The same things were measured in two ways. Each way mixes the same 10 hidden numbers, adds some noise and spreads widely along 6 directions of its own, which tell nothing about the thing.
Some things both ways: the first way, then the second way.
[-50  33 -14   8 -26   9 -10 -55 -16  -8  -9 -26 -20  10  13   5  33 -24
 -13  -7 -64  34   3 -12  13]
[-13  25  40 -11  11 -23  54 -20 -39  21 -26  -9 -12  45  43 -13  32  12
  29   3  46  18  -7 -18  -7 -21  14   9]

[  0   3   6   0  -1  -4  -6 -13 -28  16 -54  11  18  -4  12  14  28 -40
  10  -6 -43   3  -8 -26 -29]
[-21  45  37  80  12  23 -47 -30  -4  20   6  26 -10 -41 -33  -4  19   3
 -16 -44 -10  -9 -54   4 -30 -25  -4  -9]

[-51  36 -40   2  17  33  17 -35  11 -20 -44 -41   4 -18  32  22  57 -45
  47 -15 -61   1   5  -7   8]
[-29  -8  25  27 -20 -17  69 -37 -44  -2 -49  13  19  38  22  11  18 -23
  27  -3  27 -17 -44 -36 -18  17 -10 -33]

[  5  79  26  -2  -7  19  13  44 -15 -26  -2  12  -2  -9 -29  -8 -37 -10
 -18   7 -74  14 -53  42  54]
[ 17  15  -7  21 -28 -46  43 -41 -18   6   1  -1   5  44   0  -5   0 -27
  17  13  36 -16 -37  -1   0 -10   7 -19]

[-29 -40  16 -19  26  -5  24   6  22  22  17   4 -11  -7 -16 -27 -52 -50
 -37  38  79 -20 -25  35  15]
[-26  -1  14  31   1 -18  33 -29 -39 -21  -1 -15 -35  23 -39 -36 -13  29
   6 -13 -13  35  -6 -26   9   8  11  -3]

[ 23   1  11   5  11 -19  14  20 -58  19 -47  21  29 -36   0 -14   0   5
  29 -23  15 -13   1 -32   7]
[-12 -17  83   2 -13  15  19  -1  11  -3 -19  13 -15  12 -16 -37  -7  -1
   1   5  45  -4  -1 -29 -18  21  40 -20]

[ 16   4  21  30   8   6  -6 -22  18 -20  34  34   0 -58 -72  28 -57 -25
  -7  59   1  28  44  28  40]
[ 12   9  21  23  -7 -34  28 -71 -13  40  29 -16 -23 -13 -49 -44 -52  32
  19  36  21 -23 -38 -18 -24 -38 -20 -43]

[  2  19  20  -1 -26  24  10  39 -24 -50  63  47 -40  30  -1   7 -31  54
 -37  -9  -3 -35 -23  26  32]
[ 20  29  11 -10 -19  39 -21 -13  24  32  -7 -37 -54 -19  23  18 -23  24
  -2 -20  37 -18  13  -6 -20  14 -23   3]

[ 12 -12  -1  11   7  31 -10  43  32 -26  21  -2 -16  26   2  -5 -10 -16
 -13  37  13 -13 -29  55 -13]
[ 27  10 -56  19  -6  38 -45  47  15  12  23 -18  -4 -43 -43   9  10   9
 -16   1 -65   9   9  42  35   9   3  19]

[ -2  31   0   0 -22   8  -9  14 -41 -30 -28   9  -3   9  30  -8  32  13
  13 -45 -55   8 -13 -20   8]
[-18 -13  -6  -3  16  -9 -29   8   4 -28 -26  56  50 -12  25  48 -21 -31
 -42 -17 -19 -28 -15  21 -22  12   5  -2]

[ 22  -1  -9  12 -22   6   8  16 -59  -7  21 -16  -2  51   0   7   4  24
   4  21   2  18  18  -1  24]
[  7   1 -57 -29   5  34 -53 101   8 -14  -9 -17  33 -26  10  42  41 -20
 -19  -4 -49   6  43  20  22  24   1  36]

[  4 -20 -22   6  18  11  -9 -10  -6  -2 -42 -37  16  35  41  19  39   0
  11   4  23   4  -4 -32 -46]
[-59  -4  39  45   1  24 -49 -22   8   4  17  25   7 -40  45  32   3  -1
 -19 -47 -12 -67 -76 -42   2 -17 -56  -2]

[-40  16 -28  12  -3   2  -3 -87  42  -1  20 -41  -2 -61 -47  35  -1 -18
  23  29 -38  42  75 -11  16]
[ 70 -13 -27 -27  23  12 -40  -1  41   8  -7  -2 -18 -22  31  37 -20  51
  30  -1  -2   0  13  21  39 -17 -41  45]

[-29 -32  42 -21 -10  -3 -21  -4 -10 -12 -27  24   0  37  64 -21  35 -15
 -26 -25  21  -4   1   3 -25]
[-10 -21  10 -42  79  39 -15  46  -2 -26 -78  78  54 -26  22  32  30  15
 -13 -13 -33  47  59  34 -20  23  35  35]

[ 45   6 -63  14 -31  26 -46  59  -4 -23 -46 -36  -9  30  33 -15  21 -13
  25 -34 -74  26 -37 -24 -60]
[  0   4  37   5 -10 -32   3  21  -7  -4 -24 -15  15  14 -13 -27  18 -26
  26   0  66 -19  -5 -45 -12  17   9  -1]

[ 31  -5  17 -19  42  -5   0  15  49  14  -7  16  24 -24 -14  27 -22  20
 -16  -3  20 -40 -12  -5 -34]
[ 11 -12 -19 -32  11 -26  -5  24 -30 -16 -22  18  39   0  -2  18   4 -18
   5  18 -13 -14   2 -17 -21 -15 -17 -14]

[-55  21   4 -41  31  -4  45 -38   9 -11 -16 -41  13  -5  -5  17   8 -16
  18   2  -6  20  14 -13  61]
[-60  58  -9  61 -26  -3   2   1 -14   7  -9   6  46   3  16   8  18 -35
 -19 -33  30 -24 -45 -25 -17   5  12   2]

[-46  -9   4 -11 -28   7 -16 -51  21 -18  21 -12 -25  36  19  25  21  13
 -30  12 -27   5  13 -11 -41]
[ 45  26 -19  13  20 -10 -14 -41  24  32  27 -50 -43   2   6  -3  33  52
  50  18   1  34  21  23   9 -49 -39  20]

[-26 -20  -4   3  32  -1  13 -90  41  -5  -6  17  16 -47 -16  72  37 -22
  36  17  -7 -24  58 -34 -23]
[ -3  24  10  17   6  -9  20 -12 -36  40 -19 -28  15  -4 -35  -5  18   7
  19  36 -21  11 -13   4 -52 -36 -15 -46]

[-20  22  -8 -35   2 -14   7 -28  29   0  20 -13  -5   0   3   6   3  22
 -17 -48 -29  -7   3 -23  27]
[-22  33   5   5   6 -23  29 -51  -3  13 -25 -32  -9  12  33 -10 -19  27
  27 -13  75   5  17 -35 -30  14 -16  14]

[ 20  43   8  31 -25  22 -33  31   4 -25  13 -14  -7  26 -20 -35 -25 -58
 -26  37 -66  69 -32  65  40]
[  4  12  -7 -13  18  -2  29   7 -28  15 -41  35  27  -6  21   2  -3   7
  12 -10  26  -4 -12  -8  18  13  11  34]

[-29   2 -24 -10  27  22  39 -13 -11   2  -9 -27  -8  31  25  26  27   5
   2   4  29 -39 -24 -13   4]
[-78 -17  -2  18  -4  -7  12   1 -62 -33 -40   3  24  -1  23  36 -20 -10
 -19 -43 -38 -29 -40 -51  -8  34 -42 -13]

[ 11 -28 -10  10 -37   0 -14  29 -47  12 -13 -37   1 100  42 -32  27   1
   5  32  -1  15 -37   2 -72]
[ 20 -54 -11 -35  27 -13  17  35  -8 -24 -33 -11  24  22  40  25  48   9
  52  15 -21  15  23  -5  57  14 -27  34]

[  7  27 -19  -6 -30   1   7  30 -32  -9  43 -10 -27   3 -16 -47 -56   9
 -30 -34 -16  29  -4   4  88]
[ 11 -23 -37 -28  12 -27 -14 -19  22 -66 -22 -10 -19  29  40  29 -55  30
  -1 -27  28  16  52 -22  10  36 -21  41]

[-53 -20  -2 -13   7 -12   2 -53  28   8  10 -23 -19  -9 -10  -5   7 -26
 -22  13  29  14  11   1   8]
[-57  55  12  52 -20 -18  12 -30 -30  23  50  -7  -9   6 -12 -31  -7  -8
 -40 -14  -2 -10 -57  -2  -3 -34  27  -6]

[  5 -22 -52  40 -19   8 -17 -24 -47   8 -22 -29   2 -23   6 -16   8 -48
  27  -3   8  50  69 -21  32]
[ -3 -10  11 -23  20  61 -49  71  11 -35 -26  37  -3 -33 -10  11   9  11
 -31 -30 -26  20  42 -10   4  30  30  29]

[-49 -67 -19  -3 -14  -5   0 -25  50 -21  45 -18 -31  43  32 -49  -6   1
  -7  14  65 -18 -30  -1 -69]
[-11  35  18 -45 -27 -10  25  57 -43  14 -21  -1  11  49  55  22  10 -20
 -18   8  21  -8 -21 -17   5 -31  29   3]

[-38  13  -2 -20  10   3   1 -27  36  -4  14 -21  -3  23  37 -27   9 -23
 -27 -30  -8   6 -17  11  29]
[-20  22 -85   5  28  -3  12  -3 -23 -33 -24  13  31   5   4  28  -3  24
 -10  -7 -44  54  42  15  -6   5   0  24]

Other things, the second way, with their names:
k_606: [ 38  26  -3  -2 -21  55  12  24  10  64  -7 -32 -25 -45 -39 -27  -4  27
  18  20  19  -2  14   2   7  20  12   4]
k_388: [-50  16  24  39  -4  38 -24  -2  15 -16   0  51  22 -45 -21 -19 -39   6
 -39 -32  17 -27 -24 -41 -15  23  24   6]
k_275: [ -4  28  -8  -5  11  18 -27   8  10  20  -5  29  35 -29  21  23   5 -11
 -19   2   7 -22  -2  10 -35 -18   0  -2]
k_305: [-23  -3 -47 -19   0 -43  25  -5 -10 -40 -10  -7  36  44  48  20  17 -27
   9   4  26   1  29 -22  -5  16 -12  12]
k_916: [-11  34 -34  36  14  44 -30 -29  26  26   2  39  25 -51  43  37  23  -1
  -8 -37   3 -31 -21  16  -8   4 -29  25]
k_867: [  3  27 -37  -3 -19 -30  17  72 -26  17  -8 -29  68  29  -2   8  65 -41
  20  49 -14   6  -2   6   3 -29  16 -11]
k_422: [-22   8  23 -42  -1   3  59  23 -38  11 -30  45  41  30  32   5  18 -36
 -19  28   5   0  -3  12 -23  -7  54 -19]
k_402: [-32 -77   6 -25  40 -34   0 -10  11 -21 -27  43  86 -15  60  47  20 -50
   1  11 -11 -55 -12  20  -6  22 -36  -9]
k_725: [ 18   4  22 -13 -10  28  30  10 -14   9 -73  58  31  -7   6   9 -20  -5
   6  -9  49 -22 -15 -29 -24  31  22  -4]
k_804: [-49  21  -7 -21 -11 -27  35  38 -12   7   2 -15  58  32  24   0  28 -44
 -22  33   8   0  17  16 -16   2  46 -11]
k_656: [-55  -3  31 -40 -23 -15  23  78 -32  -7 -18  23  67  34  50  14  20 -59
 -30  20   8 -31 -22 -19   3  -4  44 -10]
k_612: [ 44  -6 -27 -34  27 -26 -11 -27  19 -11  -3  41  19   7  28  30 -13  -6
  -2  17   9  -3  19  36 -20 -27  -4   4]
k_313: [ 14  20  37  -5  -3  34 -31  44   5  12   2 -28 -46 -22 -45 -42 -14  45
  -2  -9  13  22  21 -26  13   5  26  26]
k_66: [-26  27  -2  28   3 -29  30 -11 -41  39  35 -36  16  -7 -45 -49  28  18
  28  43 -17   6 -29 -26  -3 -55 -12 -20]
k_547: [ 15  41  27  38 -35  18  35 -21   1  48  21 -30 -49   5 -53 -56 -20  29
   1  14  28  20 -13  12  10   0  53  -5]
k_78: [ 14  32   8   0  16  42   0 -39  35  23  -1  32 -31 -10  45   3   2  29
  -3 -24  40  11  16  22   1   3  21  36]
k_792: [  9  28 -14  -4 -14 -26  30  -9   8  29  46 -27   6  37   2 -17  22  -7
   0  54  -5  22   5  47   6 -49  35 -11]
k_459: [ 41 -27   9 -44  40  24  -1  41   8   7 -66  14  12 -15   3  16  -2  38
  19  14 -14  37  47  38  13  19  16  29]
k_11: [  3 -29 -15 -38 -13 -31  55  21 -33 -40 -14  19  15  80  41  21  31 -40
  -1  15 -15  20   5  15  39   7  33   9]
k_246: [-12  -9  65 -11   7  39  14  19  18  35  -7  31  18  -7  28  -5  59 -32
  -2  17  15 -13  -4  36  -5   4  42  -9]
k_597: [-21 -47 -65 -37  23 -68   2  26 -18 -42 -12 -16  62  24  40  51 -25 -13
 -19  18 -63   5  19  43  28   7 -19  18]
k_54: [ -1  -5 -10   9   4  27 -43  26  15 -22  50   3 -15 -10 -30  -3  49 -21
 -32   3 -66  20  23  37   6 -12  20  -5]
k_218: [-30 -10 -22  43   1  -3 -28 -40  -4 -18  22  14   2 -30   8  23 -10  -3
 -13 -36 -27 -43 -43 -21   3   5 -54  -3]
k_469: [  1 -18   5  -6   6  32 -13  36 -10 -13 -69  40  27 -18  29  48   7 -13
  -6 -40  -5 -22 -13  -7   7  47  -8  17]
k_908: [-11   0  16  -7 -20  34  22   1  -1  22  16   8 -10 -18 -25 -24 -10 -11
 -22  18   1 -14   6   0 -17  14  28 -26]
k_674: [-60  26  54  28 -11   6   5  22 -22   6   5  16  15  19   6  -4  21 -28
 -43  -5 -21   4 -37  12 -15 -23  51 -23]
k_55: [-20 -19  28  11  16  13  -6 -22  14  12  11 -48 -43 -28  -3 -24 -11  52
  19  -9  -5   8  12 -12  30  18 -27  25]
k_315: [ 53 -16   4 -34   6 -22  11 -11  49  -5   6 -34 -21  52  60  12  35  12
  45  27  46  22  40  23  34 -12  -5  30]
k_165: [  7  -7  24 -16  29  56   9  -8   4  -4 -89  69  13 -50 -25  -3 -75  45
  -9 -25  41   1  28 -31 -42  60  23   9]
k_777: [ 52   7 -72 -50  16 -29 -10   1 -10 -11  24 -16 -16  28  43  41  16   9
   8  20 -33  22  35  33  21 -42 -29  26]
k_81: [-44  16 -61 -34  20 -30  13  41 -53  -7  35  -6  47  17  21  17  64 -46
 -29  27 -67  14  24  29 -11 -32   7  -4]
k_773: [-14   7   8   9  30 -19   6 -11   8   7   9 -46  -2  -5 -57 -48   6  28
  11  36  -8  53  56  26 -36  -3  24 -11]
k_261: [ -2  15  -4   5  -7  39  -8  27  -5  15 -32  37  33 -27  14  21  33 -34
  -4 -19  21 -34 -13 -16 -19  25   0   2]
k_816: [ 19  23  38  22  24  14   8  -6   1  43  -4 -50 -37 -11 -46 -49  69  28
  48  18  12  48  34  11 -16  -4   7   1]
k_392: [-10  34 -12  -8 -25  -8  48  18 -44  23  29 -13   7  34 -25 -30  56 -38
 -10  41 -10  20   8  17 -18 -23  47 -29]
k_791: [  4  21  13  12 -26  -3  27 -23   3  47   5 -11  14  -7  15 -14   9 -13
  31  21  60 -49 -32 -32 -15  -7 -19 -18]

Some of these things the first way, each followed by its name:
[-46  -4  26 -18 -12 -26  39  -7 -36  35  18 -13  -3  12  -5 -46 -16  -6
 -11  21  35  -8 -17  17  20]  k_11
[ 21  37   4   1  25   6  12   3  -2 -15 -32 -16  38  26   0  28  18   5
  30  14 -43   6 -38 -18 -15]  k_867
[  7  23  12 -21  15  17   1  36  10 -13 -17  -7  14  17  24  12  15  15
   0 -12 -19 -19 -12  20  -8]  k_261
[  7  21 -20  34 -18  31 -49  -1 -27 -44 -59  -8   1  11  55  10  87 -26
  31 -34 -71  41  17   2 -10]  k_246
[-16  36  65  -3   1  -9  20  -9 -23 -23  22  33   5  -1 -29   4 -30  21
 -32  22  -2  17  -8  26  60]  k_792
[ -3  49   6  -3  14   9   5 -11 -18 -37 -11  -4   3   2   3  23  24  22
   0 -32 -32  24   4  -8  71]  k_804
[-62   8  22   1 -36 -21  36 -39 -53   9  14   8 -16 -10 -11 -20   4  13
  14  19  -6  -7   5  -6   0]  k_547
[  9  52 -29  -4  44  51 -19  26  55 -26 -34 -32  -9 -11  15  43  17 -14
 -28 -17 -35  -6 -24  28  13]  k_218
[ -4 -23  33  -5  31   7  22  25   1 -38   9   3   6  21  -7 -16 -36  -1
 -13  41  83  12 -21  26  41]  k_656
[ -6 -36   0  -6 -16 -36  19 -42 -10  10  53  -9  -9  19 -41  -7  -4  -5
  14  28  23  26  31 -10  34]  k_597
[-25  62  15  -6  24  19  23 -20 -38  -7 -27 -14 -10  -6 -13  69  26  45
 -34   0 -10 -15  -8  -9  37]  k_55
[ 31 -23   3  16  12  -1 -13  19   8   4  15  27   8 -20   2 -12  -4   1
   6  -6  36 -16  27  20  10]  k_908
[-43 -15  23   4 -13   7  12  -5 -57 -35 -28  20 -15  39  45 -17  27 -11
  -4   0  26  -5 -36 -12  -6]  k_674
[-29 -43  49  -6 -21 -45  20 -36 -38  27  26  31  16  16  10 -37   5   9
   9  12  48  -8  29  -3  -8]  k_422
[-32  -3  16 -24 -23 -12   9 -14  -7 -12  27 -11 -15  14  -5 -16 -16  19
 -13   1  -1  20  17   0  16]  k_315
[ -5  55  34   6 -14  -5  19  12 -72  -5 -19  33  18 -29  12 -11  -2  31
  14 -33 -41 -12   3 -12  38]  k_165
[ 14  47 -23  43 -26  38 -17  33 -64 -30 -29  -6 -22   7   2   5 -10   9
 -20   2 -39  18 -39  -6   3]  k_313
[ 10   6  -2  14  -2   7 -19  -2  14   7  10   9   0  -1   5  -4  12 -17
 -15  -5 -16  -1   5  20   3]  k_392
